All groups share one centre, and each spreads out both ways along 12 directions, with some noise.
In the rows, 128 means zero.
Known rows, each followed by its group:
[107 125 113  81  72 127  98 140 157 100 124 135 151 102  76 132 208 107
 135]
K577
[190 147 119  85  83 157 103 126 134 145 122 152 162 118 128 126 126 128
 141]
K506
[164 171 106 123 134 149 104 153 137  86 143 131  70 147 113 143 156 114
  80]
K372
[ 74  77 117  85 116  93  73 168 105 105 149 105 140 148 135 132 141 101
 169]
K372
[ 74 104  98 134  93 108 106 118 149 183 105 100 140 181 156 133 102 188
 146]
K302
[103  64 166 112 112 151 104 106 133 172 139 114  93  83  94 153 162 124
 107]
K506
[114  68 134 134 136 134 146  98 115 101  89 107 135 176 158 127 217  95
 131]
K506
[148 162  74 123 105 163 147 182 156 119 118 131 116 106 159 124 118 126
 124]
K302
[ 88  73 104 126 122  97 125 151 124  59 103 115 161 145 152 126 209  94
 162]
K506
[ 70 133 132 158 136 103 133 117 159 164 114  89  97 149 108 137 161 151
 107]
K577
[ 86 161 129 106 143  89 124 128 128 106 100 110 164 157 103 121 158 129
 147]
K372
[122 172  80 177 200  67 153 122 125 152  96 105 131 150 156 121 118 161
 148]
K506
[180 177 121 117 115 152 134 132 155 137 115 141 125 128 121 130 140 132
 110]
K372
[ 77  99 169 112 134  99  94 111 109 122 138 114 132 130  74 138 155 126
 120]
K372
[124  95 125 129 193  94 141 134  92  89 112 122 128 122 166 134 144  92
 161]
K577
[174 160 165  77 146 159 159 112 117 154 112 138 122  94 103 119 124  79
 115]
K577
[167 113 125 111 125 112  79 162 119 117 163 150 136  80 136 145 107 120
 148]
K372
[119 155 164 178 147 174 136 167 132 136 140  99 174 126 140 129 161 145
 141]
K302
[ 98  92 139 145 178 104 182 125 115 145 100  98 125 154 118 119 163  83
 150]
K506
[163 119 102  95 103 122 121 171 144 139 131 155 155  81 146 132 102 111
 171]
K302
[107  96 186 121 107 146 127 136 131 178 144 115 152 143  56 130 151 110
 133]
K302
[ 89 120 116 109 152 107 135 161  96 125 135 104  98 164 111 116  93  95
 129]
K577
[159 103 146  64 177 114 134 128  97  86 123 125  64 133 141 135 163  28
 124]
K302
[157 120 101 139 138 141 159 152 147 158  94 109 137 204 197 129 134 119
 172]
K372
[114 137 122  94 118 123  94 125 139 121 118 116 129  79 165 137 147 135
 140]
K506
[ 81 103 165 134 179 132  93 163 130  75 121 123 131 139 135 186 140 168
 142]
K372
[157 119 143  59 139 103  98 137 139 164 131 128 109 101 149 149 132  87
 168]
K302
[136 117 118 130 163  85 151 149  92 116 106 127 176 118 181 110  87 108
 177]
K577
[ 71 128 112 102 113  59  85 153 150 157 128 110 170 128 109 135 142 144
 184]
K302
[124 121  96 116 131 117 155 149 141 155  99 124 129 100 177 122  91 124
 161]
K302
[172  63 138 164 155 117 118  84 124 129 120 157 138 151 109 160 169 146
 135]
K577
[153  96 122 142 110 131 124 141 146 101 125 139 131 128 141 139 167 118
 125]
K506
[141 102 178 110 158 144 117 164 112 118 155 133 110 137  87 153 136  91
 127]
K372
[118 113  90 131 126 126  92 162 165 130 140 114  94 204 107 161 199 129
 145]
K577
[136 122  99 130 148  97 118 102 131 128 107 150 149 118 115 144 146 156
 152]
K577
[102 144 124 171 167  62 137 176 149 134 125  99 149 109 156 129 147 121
 171]
K577
[112 141  72  95 146 116  95 128 129 131 128 127  97 206  81 148 143 142
 142]
K577
[152 151  82  93 101 155  99 118 116  85  97 121 115 180 215 125 121 142
 116]
K506
[150 126  93 163 121 109 109 121 147 107 125 122 103 129 168 139 179 138
 110]
K372
[137 131  53  91  78 135  90 171 158 104 127 132  93 146 161 139 129 132
 128]
K302
[129 123 141 134 137 144 128 103 150 147  77 114 158 165 203 148 138 178
 154]
K372
[143 123  91  90  69 107 103 110 126 141 102 150 173 139 141 115  83 158
 144]
K302
[ 94 143 105  97  82  73  91 113 128 158 133 112 159 130  89 100 137 128
 139]
K372
[119 100 119 141 132  99 167 119 109 101  95 129 160 167 131 107 133 106
 136]
K506
[130 133 115 179 119  74  90 149 127 103 139 119 156 153 150 127 128 161
 123]
K577
[147 167 150  60 103 167  87 107 113 174 142 121  92 148 102 130  91 132
  90]
K506
[138  60 132 114  74 139 101 117 118 143 130 145 148 125 146 135  81 153
 129]
K506
[121  72  93 162 136 104 142 125 102  88 105 121 144 211 136 120 160 117
 135]
K506
[152 130 138 113  89 138 130  97 115 150 137 129 100 181  54 106 144  98
  74]
K372
[110 142  66 100 117 118 130 116 157 120  74  99  88 160 209 126 158 134
 130]
K302
[ 68 132 140 112 148  79  78 176 101  67 149  81 115 116 161 123 161  88
 132]
K577
[100  88  49 153 158  76 128 162 132 111 119 137 127 132 137 147 107 150
 170]
K577
[193 142 113 114  93 172 180 170 181 200 121 154 124 102 108 126  95 111
 137]
K302
[120 163 131  80  80 105 132  93 122 133 122 128 143 121  34  85 173  78
  93]
K372
[159 109 137 165 187  98 135 153 129 131 125 119 133 140 177 146 148 108
 170]
K506
[102  84 131 113  61 155 139 166 192 205 128 122 137 110  87 138 144 124
 156]
K302

New rows. What belongs after each?
[122  80 191 142 118 108  83 159 153 135 170 125 109 123 127 162 123 128
 133]
K506
[108  37 160 167 107 103 119 145 149 133 147 138 125  92 115 154 128 136
 127]
K506
[ 96  47  95 121 113 142 114  96 105 144 105 120 121  73 163 140 132 151
 128]
K506
[176 142 129  43  92 174 113 116 132  96 102 148 148  93 157 128 184  86
 143]
K577
[111  69 139 165 194  94 134 106 113 191 119 101 150 128 104 147 196 118
 178]
K506
[ 95 155  58  88 149 125 113 174 133 152 118  87 121 164 122 127 186  96
 180]
K506
[153 149 136 138 103 109 122 157 148  73 140 154 110 113 134 131  95 131
  88]
K506
[114 138 147 156 162  95  85 105  86  60 131 120 159 117 147 132 164 151
 115]
K302
[131 107 134 133 110 131 102  98 127 162 137 139 103 147  83 146 103 165
  90]
K577
[103 139 163 144 169 111 102 172  99  99 162 114 166  88 109 134 145 117
 150]
K302
[153  72 111 161 137 102 136 167  90 109 136 139 146 129 180 121  54 121
 145]
K577
[102 114 124 161 137  88 114 159 127 115 123 117 212 121 152 127 154 144
 191]
K302
[137 127 100 120  86 108 144 115 141 119 116 131 127  91 105 100 178  90
 107]
K372
[107 136 105  90 113 104  62 158 177 132 134  95 102 172 149 160 210 118
 162]
K302
[145  88 118 110 101 156 101 127 117 114 131 128 115 165 129 139 157 114
 117]
K506
[132 109 112 106 121  60 126 125 133 141 103 134 176 160 123 120 141 113
 182]
K302
[ 81 121 102 131  91  99 114 164 135 130 126 123 196 154  90 116 134 140
 167]
K302
[ 93  74  67 131 105 129  84 112 126 120 114 112 122 115 127 146 208 152
 130]
K506
[139 150 159 113 133 135 143 149 129 143 137 124  75 139 143 129  43 120
  96]
K506
[162 173  96  74 139 163 114 123  96 162 117 108 109 210 118 118 129 106
 129]
K506
[129 208  91 101 126 101 138 141 135 115  97 114 149 183 148 102 113 128
 141]
K506
[124 131  67 128 128  65  90 127 156  83 107 131 111 116 177 146 166 150
 137]
K302
[183 128  78 127 134 108 133 158 157 105 118 140  91 177 143 140 168  91
 134]
K302
[118 114 120 106  81 135 113 114 125  65 105 134 112 128 188 124 114 142
  88]
K506
[128 125 139 148 143 124 115 108 133 118 134 110  68 135 120 143 179 119
  78]
K372
[ 94  99 114 137 139 164 160 175 147 153 122 104  84  73 180 140 102 124
 134]
K302
[122 140  71 185 132  85 149 184 163 157 118 129 173 138 130 125 106 164
 173]
K302
[136  93 157  88 141 155 155 151 127 200 122 113 124 103 148 134 104  87
 171]
K506
[134 102  78 101  93 148 151 171 183 173 114 119  69 162 141 138 129 100
 137]
K302
[146 130 125 153 165 129 137 153 139 164 148 120  74 136 107 147 119 122
 113]
K506
[127  41 159 134 144 141 118 131 106 177 153 119  96 133  95 153 123 108
 127]
K506
[121 122 143 116 119 133 121 104 117 133 119 122  98 131 144 129  94 143
  92]
K506
[ 81 137 159 106 155 134  91 164 132 110 148  86 114  99 140 146 193 100
 145]
K302
[197 131 135 146 163 129 122 169 137  98 138 160 142 101 145 156 137 120
 147]
K372
[ 75 141 179 126 156 116  98 121 119 152 121  77 174 154 145 130 175 136
 166]
K302
[124 188 144 101 179  67  92 100  74  67 117 118 146 139 148 113 126 122
 121]
K506
[135  93 103 176 157 125 173 156 132  80 112 142 103 131 126 138 138 118
 109]
K372
[149  89 114  67  61 128 121 151 122 141 128 140 174 108 114  99 135  67
 165]
K372
[ 78 125 114 115 128 122 170 127 123 120  94 105 115 174  92 108 145 101
 112]
K372
[127 110 194 138 177  63 136 141  97 103 130 116 160 196 147 122 106  92
 161]
K506
[157 104 202 122 177  92 158 129  70 103 131 133 155 191 118 110  96  63
 143]
K506
[108 124 105 139 187 108 158 156 136 127 106  96 105 110 166 136 179  91
 161]
K506
[106 170 160 150 160 152 163 138 106 120 125 106 151  97 104 110 140 116
 110]
K302
[122  70 166  96 128  66 110 129 120 130 138 137 162 139  50 133 178  71
 164]
K302
[155  72 139 144 138 154 145 175 136 136 139 129 115 116 149 144 139  94
 147]
K302
[198 140 132 103 150 148 151 140 101 123 129 134 107 145 143 113 128  62
 124]
K372
[153 123 106 131 109 139 130 100 149 144 103 109  98 122 197 127 175 119
 117]
K372
[126  85 135 114 107 116 142 126 105 101 119 152 140  78 129 117  88 113
 113]
K506
[119 140 138  87 137 110 117 147 101 119 130 119 131 161 115 115 105  94
 139]
K506
[ 74  70  86 128 166  92  83 155  95  90 143 108  85 142 169 153 113 136
 144]
K577
[136 104 164 155 160 122 103 131 127 111 146 113  70 146 156 158 142 127
  99]
K506
[139 180 124 110 122  78  78 138 127  87 128 125 175 178 129 121 153 134
 151]
K506
[145 131 102 120 104 147 116 179 173 153 141 125 113 141 116 143 156 116
 145]
K506
[176  97 126 103 154 148  96 131 143 135 130 144 115 139 144 172 182 112
 169]
K577
[ 87  92 155 106 141  98 112 132 119 125 136 117 130 102  92 139 168  99
 144]
K577
[128 124 165 132 171  90  96 144 104  96 156 120 137 137  89 140 175  94
 140]
K302
